The same things were measured in two ways. Each way mixes the same 11 hidden numbers, adds some noise and spreads widely along 6 directions of its own, which tell nothing about the thing.
In the rows, zero is written as 128.
Some things both ways: the first way, then the second way.
[147 125 100 139  99  97 141  93 160 167 123 133 142 105 162 113  42 128
  84 142 101 124 140]
[135 122 155 118 129  75 127 137 129 151 140 104 143 163 125 185  76 155
 142 121 190 115 137 103 132]

[122 117 192 158  89 150 143 150 115 102 114  89 129 145 119 133 130  79
 135 121 129 138 110]
[117 115 148 109 117 143 120 124 145 120 135 106 116 122 142 119 153 124
 135 121 133 112 115 141 131]

[100 151  80 104 167 125 130 118 128 196 101  89 100 140 169 111 120 159
 145  90 145 146  95]
[155 116 140  92 102 138 123 134 124 116 120 140 109 145 126 138 168 134
 143 108 128 104 100 104 131]

[ 97  89 130  66 123 149 152 122 132 118 144 128 114 123 104 121 170 131
 161 107 159  93 111]
[167 113 144 150 158 105  68 131 126 149 135 100  88  88 132 136  96 127
 109 156 156 138 112 163 111]

[158 121  83 137 159 150 164 115 172 198 162  92 162 133 161 110  51 177
 118 115 142 149  97]
[118 128 150 133 122 113 108 139 145 140 114 109 121 155 154 144 164 126
 187 121 174 103 128 127 140]

[141 142  84 165  71 127 124 147 137 139 156 105 135 122 110 132  83 155
  88 121  82 140 155]
[151 103 168 143 113 143 131 124 120 135 137 105 141 101 138 155 158 107
 130 133 127 121 107 176 121]

[ 95 104 139 115 106 118 138 135 104 122 116 102 120 126 130 132 132 138
 143 119 126 133 121]
[107 111 105 166 178 142 169 128  92 134 160 126 149 115 109 144  94 146
 106 103  89 158 143 109 123]

[163 158 140 149 106 100 137 148 135 111 138 140 109 143 118 128 125 120
 124 137 107 137 166]
[138 134 144 151 151 139 126 180 148 143 116 118 111 114 171 132 126 119
 126 151 124  96 134 135 127]

[116  91 101 106 132  95 122 109 117 151 148 108  94 142 132 150 106 181
 129 142 113 121 160]
[116 170  93 100 133 157  75 127 152 131 159 211 118 110  71  83 102 154
  64 158 119 163 151 166 106]

[134 145 131 141  97 158 150 146 139 109 159 117 125 149  68 128 137 135
 143 109 107 122 137]
[128 123 113 137 144 133 120 131 119 133 123 124 123 124 125 127 127 137
 128 128 126 129 130 122 116]

[166 195  65 143 116 160 150 117 171 128 203 162  99 147  29 105 127 160
 139  87  89 122 144]
[163 135 138 140 124 101 107 137 107 132 123 135 113 175 137 149 120 122
 142 127 161 127 126 125 128]

[121 127 131 153 134 111 109 128 104 146 108 106 128 148 149 108 138 139
 111 147 122 149 138]
[105 105 119 106 148 145 118  94 155 123 174 192 141  89  86 129 131 129
 113 122 113 131 148 142 142]

[116 130  87  92 115 127 117 136 131 103 171 133  74 140  64 138 172 177
 121 120 123  81 157]
[130 133 102 164 128 148 151 135 119 120 117 121 137 143 135 121 125 142
 109 133 112 125 132 124 122]

[172 134 157 160 149 103 134 116 154 134 164 126 122 103 134 128  98 132
 141 123 106 141 115]
[ 95 179 102 127 108 167 107 164 152 133 111 124 147 184 149 109 140 164
 125 158 142 107 143 134  88]

[145 153 115 139 142 116 149 108 170 131 161 139  97 119 117 104 150 166
 114 140 134 127 130]
[106 129 136 147 142 120 129 124 126 127 128 105 113 151 125 132 120 145
 158 101 165 129 134 108 129]

[191 178 135 158 173  82 146  84 157 140 137 159  98 124 141  80 119 125
 129 128 128 149 135]
[114 149 113 125  69  91 127 126 183 112  93  98 126 212 166 104 134 147
 148 138 193  80 137 119 168]

[120 143 101 139 105 128 148 138 149 107 171 140 118 125  92 126 132 174
 125 149 111 124 126]
[ 96 164  98 123 114 136 131 110 122 137 112 174 139 149  69 100 130 161
 137 113 153 157 156 120 132]

[122 128  86  76 115 112 131 123 143 104 153 147  90 105 110 114 160 146
 148 108 136  98 117]
[135 156 177 128  92 137 130 125 131 117 133 140 107 165 120 157 138 121
 107 104 175 146 128 132 153]

[139 131 166 175 117 127 134 135 131 137 126 100 131 151 138 144  93 118
 129 151 103 151 137]
[103 128 133  87 124 151 122 109 141 134 142 138 116 139 121 115 132 135
 127 121 132 117 125 111 137]

[118 128 149 140 113 116 133 183 138 153 127 146 149 135 155 117 118 114
 100 113 104 172 118]
[158 141 185 152 146 154  99 179 106 156 100 116 113 136 171 166 159  85
 182 148 158  94 129 149  79]

[160 154 156 170 103 122 136 144 157 124 136 137 117 165 132 132 102  99
  92 171 111 134 160]
[110 124 113 119 159 130 142 161 138 140 109 127 116 148 155 130 122 138
 157 121 130  86 143  67 132]

[132 124 169 160 154  93 115 136 125 150 111 123 105 176 172 118  93 104
 118 123 105 188  95]
[125 151  78  89  98 111  70  88 147 132 140 181 116 190 114 107 131 144
 106 145 152 140 140 120 157]

[116 120 131 138  96  86 133 123 149 102 127 126  89 131 150 128  90 131
  81 160 123 128 105]
[123 147 170 166 129 161 159 174 139 130 123 134 119 136 124 142 148 146
 156 110 141 109 120 140 123]

[127 130 144 102 141 150 155 140 101 139 111  85 138 137 102 103 162 125
 198  46 135 140 116]
[141 129 144 120 143  79  70 166 137 152 152 100 116 160 168 162 101 127
 122 145 178 125 135 145 120]

[126 151  99 145 111 109 138 112 146 119 139 139 107 133 119 101 128 162
 111 151 112 135 132]
[122  95 113 197 151 104 189 195 104 168  81  57 137 197 163 152 111 159
 180 105 167  62 117 107 117]

[139 155 116 151 126  99 162 123 126 169 121 105 129 128 128 124  81 168
 125 112 102 152 164]
[119 129 148 134 107 115 164 110 126 122 120  83 137 144 138 118 112 130
 148 117 141 128 129 121 148]

[130 178 177 143 116  78 149 155 128  83  97 149  92 107 158 105 136  74
 145 101 129 160  65]
[155 155 127 158  92 113 139 161 131 132  88  99 133 149 157 134 153 156
 143 141 134 123 114 126 140]

[ 97  95 148 100  95 132 124 141 117 106 106  98  99 160 147 144 132  92
 139 137 141 117 109]
[151 102 147 110 159 162 105 110 137 120 172 175  82  56 102 139 135 119
  72 119  90 146 108 128 147]

[147 145 118 130  93 156 129 109 146 117 158 155 108 140  51 103 123  84
 123  78  96 104 124]
[167 126 150 113  94 108 101 105 131 102 150 144 133 168 127 168 116 120
 108 131 164 120 127 131 128]

[133 121  77 117 128 121 123 132 133 174 140  94 107 165 124 123  77 168
  91  86 113 131 138]
[130 143  97 123  96 112 119 124 137 107 125 151 148 179 134 132 148 143
 125 128 141 126 145 116 140]

Other things, the second way, with their names:
Q_615: [134  57 137 132 177 102 122 104 134 153 163 133 122  76 109 161 123 129
 159 111 125 111 116 128 153]
Q_857: [123 167 132 114  86 158 135 133 144 102 133 179 146 147  70 138 144 175
 108 113 145 140 134 123 110]
Q_970: [127 110 110 106 133 122 113  76 113 134 138 137 113 125 118 108 112 103
 101 125 128 149 138 126 153]
Q_910: [119  87 122 138 140 116 152 116 136 133 144 110 131 136 138 147 121 131
 125 112 134 106 125 116 160]
Q_415: [146 159 161  61 139 131  63 126 122 164 162 197 115 135 102 141  95 112
 126 154 150 140 146 137 105]
Q_333: [149 156 149 144 135 192  89 110 148 112 135 171 109  41 102 105 141 117
  92 171  92 151 130 174 102]
Q_88: [115 117  88 124 114 127 127  95 123 113 107 132 129 128  96 117 149 151
 121 105 141 136 133 102 135]
Q_500: [127 125 111 120 136 139 117 129 125 135 134 134 111 100 109  97 116 135
  85 133 116 150 123 151 127]
Q_364: [143 148 137 106 115 146 108 140 127 105 130 131 117 124 142 123 137 126
 106 136 115 136 128 121 113]
Q_784: [118 117 117 130 172 100 149 117 105 152 147 170  98 153 102 164  82 128
  97  80 156 154 157  65 182]
Q_128: [155  62 105 133 105 140 152  93 110 109 105  48 124 105 156 108 137 112
  82 137 104  97  88 140 127]
Q_694: [145  98 149 157 161 135 136 157 121 140 128  88 105 102 178 137 127 101
 121 136 111 106 114 140 131]
Q_223: [163 134 119 146 102 141 161 135 123 113 110 100 135 129 139 111 107 151
 100 152  95 112 106 126 122]
Q_283: [137 134 162 131 143 115 125 123 118 123 175 148 120 133 110 174  91 131
  95 104 146 164 140 117 141]
Q_245: [123 101 142 112 115 125 118 112 173 111 134 134 120 107 135 118 151 112
 134 129 145  94 132 149 152]
Q_572: [164 139  91 125 124 134 107 104  89 129 101 135 117 140 115 119 117 140
 116 146 115 142 120  96 106]
Q_254: [163 124 171 121  91 162 113 137 134 122 102  90  86 126 156 117 174 117
 134 136 136  97  77 152 119]
Q_9: [115 153 121 129 112 142 122 116 144 105 126 113 120 157 150 116 111 130
  92 138 142 129 144 112 133]
Q_933: [107 107  82  84  84 117 117   4 139  97 104 109 127 115 103  80 153 137
 142 119 128 143 125  84 178]
Q_523: [118 132 145 144 136 152 154 148 104 130 135 136 122 168 126 145 138 124
 137  93 139 129 131 119 126]
Q_574: [119 116 136 160 160 129 157 162 134 129 141 125 128 148 159 149 119 125
 146 115 122 102 139 112 141]
Q_803: [160 108 135 104 102  78 101  74  97 141 138  88 103 139 112 136 101 131
  99 114 161 171  98 129 161]
Q_684: [155 130  95 118 120 136 147 151 119 125 104 140 141 127 110 107 104 161
 116 147 102 103 123 108  98]
Q_894: [139 103 174 168 156 155 166 162 103 119 128 107  93 133 153 150 145  96
 142  88 129 108 114 125 132]
Q_319: [119 115 123 136 143 118 129 116 123 139 136 135 119 135 124 123 122 119
 132 115 138 133 139 130 149]
Q_73: [123 124 122 104 115 138 100 102 151 103 112 124 116 131 132 110 142 126
 142 135 151  98 134 111 116]
Q_53: [152 116 101 119 143  93 106 136 137 144 151 148 125 160 136 175  82 154
  81 141 145 117 136  91 144]
Q_724: [131 108  97  96 113  57  76  51 141 134 173 149 122 146 112 142 110 130
  92 125 159 173 140 127 198]
Q_798: [152 139 144  92 113 172 102 158 149 133 114 146  97 101 111  78 141 139
 132 158 116  92  95 164  92]
Q_760: [121 133 118 130 155 150 122 156 106 130 113 140 107 167 126 107 117 115
 145 119 149 103 144 117  90]
Q_816: [138 126 115 115 114 162 132 128 143 132 114 145 109 128  99 114 130 162
 101 133 126  99 104 116 123]
Q_961: [147 113 158 134 127  54  99  79 141 138 170 111 125 136 128 187  89 136
 124 121 180 158 130 122 181]
Q_680: [160 143 144 141 123 113  99 141 128 131 129 120 139 139 161 149 126 124
 148 160 132 121 131 140 116]
Q_592: [148 150 149  78 102 137  86 140 127 120 119 131 106 132 136 121 151 127
 127 137 138 129 115 124 108]

Some of these things the first way, each followed by its name:
[ 99 124 123  99 148 115 139 133 145 171 132 149 107 134 148 127 111 130
 135 106 119 142 102] | Q_572
[134 142 109 113 101 106 135 116 139 115 135 142  96 117 109 112 130 125
 128 107 109 117 139] | Q_283
[ 91 103 117  93 122 126 144  95 119 158 112 130 108 123 141 136  94 103
 137 126 146  98 106] | Q_684
[160 153 126 176 117  95 120 136 136 142 126 124 113 150 154 105 100 121
 102 127  95 180 138] | Q_724
[115 131  89 106 110 132 148 141 106 135 141  84 112 144  92 144 145 194
 172 105 113 125 177] | Q_500
[159 163 106 118 182 160 158 112 151 183 156 113 139 143  84  96 151 178
 168  79 131 124 152] | Q_73
[130 125 162 146 133 122 144 117 111 132  95 106 145 137 155  96 120  94
 157 115 131 159  97] | Q_910
[138 116 193 162 103 135 149 129 112 119  92 114 150 150 147  98 117  51
 126 126 139 154 105] | Q_245
[139 145 100 128 108 146 143 135 157 156 160 117 105 116 117 144 105 129
 127 109 122 116 141] | Q_592
[123 128 150 117 125 127 142 141 108 121 117 124 117 127 132 120 167 103
 169 115 145 136 128] | Q_694
[125 113 191 153 144 155 163 137 148 157 124 111 156 142 157 120  97  92
 129 136 149 147  80] | Q_933
[114 111 131 127 115 144 147 123 136 150 150 144 114 158 103 122 136 128
 123 129 120 139 147] | Q_760
[100 121 125  95 118 150 145 144 130 119 126 110 124 133 115 111 172 136
 146 105 151 113 102] | Q_88
[113 112 127 131 126 147 132 131 127 168 147 142 144 133 124 144  96 114
 143 136 108 129 125] | Q_415
[ 79 131 103  55 153 119 125 116 110 109 111 109  89 101 109 104 196 157
 175  74 157  85  79] | Q_857
[128 116 153 118 122  94 139 126 136 155 108 132 101 104 186 129 100  76
 124 112 141 144 108] | Q_364
[119 108 139  78 141 127 135 130 143  94 174 168  98  95 100 132 186 124
 152 137 158  76 108] | Q_333
